There are 3 ways to turn a row about zero (a turn may also mirror it). The second row of each pair is the first, turned, with some noise.
Some pairs, each with its turn after it:
[-31  11  10  22]
[-22  27 -12 -17]
J593

[ 34   5 -11   4]
[ 13 -10  30  13]
J75

[-23  28  -6  27]
[-31  18  18  20]
J172

[  5  26 -26   9]
[ 0 20 32  4]
J172

[ -2 -30  -5   9]
[-16   3  12 -23]
J75

[-5  4 26  6]
[-19   4 -18  -5]
J172

[  3  15  -8 -35]
[ 1 24  0 30]
J75

[ 36   3 -17   2]
[38 -5  9  7]
J593

[ -1 -13  17 -11]
[-16  -9  15   9]
J593

[-15  18  35   1]
[ 25   1 -33  -6]
J75

[  0   8 -11   1]
[  9   1 -10  -2]
J593

[-20   2  -1  -4]
[-15  -2 -12  -4]
J593

[-24 -32   0   4]
[  1 -25 -15  27]
J172

[-2  1 -7  1]
[1 0 6 4]
J172

[-31  -2 -18  -5]
[-30   2 -18   5]
J75

New pairs, each followed by its turn:
[  1  -4   4 -14]
[ -5 -11   2  10]
J593

[-8 11 -9  9]
[-9  6 13  9]
J172

[ 7  3  8 -2]
[10  2  1  1]
J75

[-20   3 -13  15]
[-11   1  13  23]
J172

[  2 -17   9   1]
[  7  -5 -17   3]
J172

[-20   5  -8  12]
[-14  -1   9  19]
J172

[ -5   5 -14   2]
[ 0  1 15  7]
J172

[-17   1  -6   7]
[-12  -7 -13  -2]
J75

[30 15 -4  0]
[ 13  23   7 -18]
J172

[33  8 22 -2]
[  7  22 -17 -29]
J172

[ 10   6 -20  22]
[ 24  10  -5 -17]
J593

[ 18 -11   3   1]
[11 -4 18  3]
J593

[-7 -4 -6 20]
[  1   9   0 -20]
J593

[-7 11 -8  0]
[-7  1 14  2]
J172

[ 6  6 -3 12]
[ 1 14  2  4]
J172

[ -3  13   6 -11]
[-12  -2   5 -14]
J172

[  3 -36 -15  26]
[-24 -13  25 -29]
J75

[ 16 -17  -4  14]
[ 13  -1  20 -13]
J593

[13 10 35  9]
[-15  19 -27 -18]
J172

[-36  -7  12   9]
[-35   8  -6 -17]
J593

[-10  -2  31  -3]
[-26   9  12  11]
J593

[ 0  6 -1 -8]
[-2 -2  5 -7]
J172

[16  6  0  9]
[ 6 18  0 -4]
J172

[ -1   6 -31  26]
[-22 -32   8   8]
J75

[ 1  5 -7 36]
[-2 29  0 25]
J172

[25 15 -3  4]
[25 10  4 12]
J593

[7 2 2 4]
[ 6 -4  4  0]
J75

[-19 -16  -4   8]
[ -4 -13  -4  23]
J172

[-25 -36  -5  19]
[  3 -18 -15  41]
J172

[ 5 17 -3 -8]
[  8   2 -12  14]
J593

[-18   3 -18 -21]
[-21  15 -10  18]
J75

[-1 19  1 -4]
[-12   5  10 -11]
J172

[ 4 -7 -4  0]
[ 5 -6  4 -3]
J593

[-15  24   4  -6]
[-25  -1  14  -8]
J172

[ -1   3  -2 -25]
[ -4 -16  -9  17]
J593

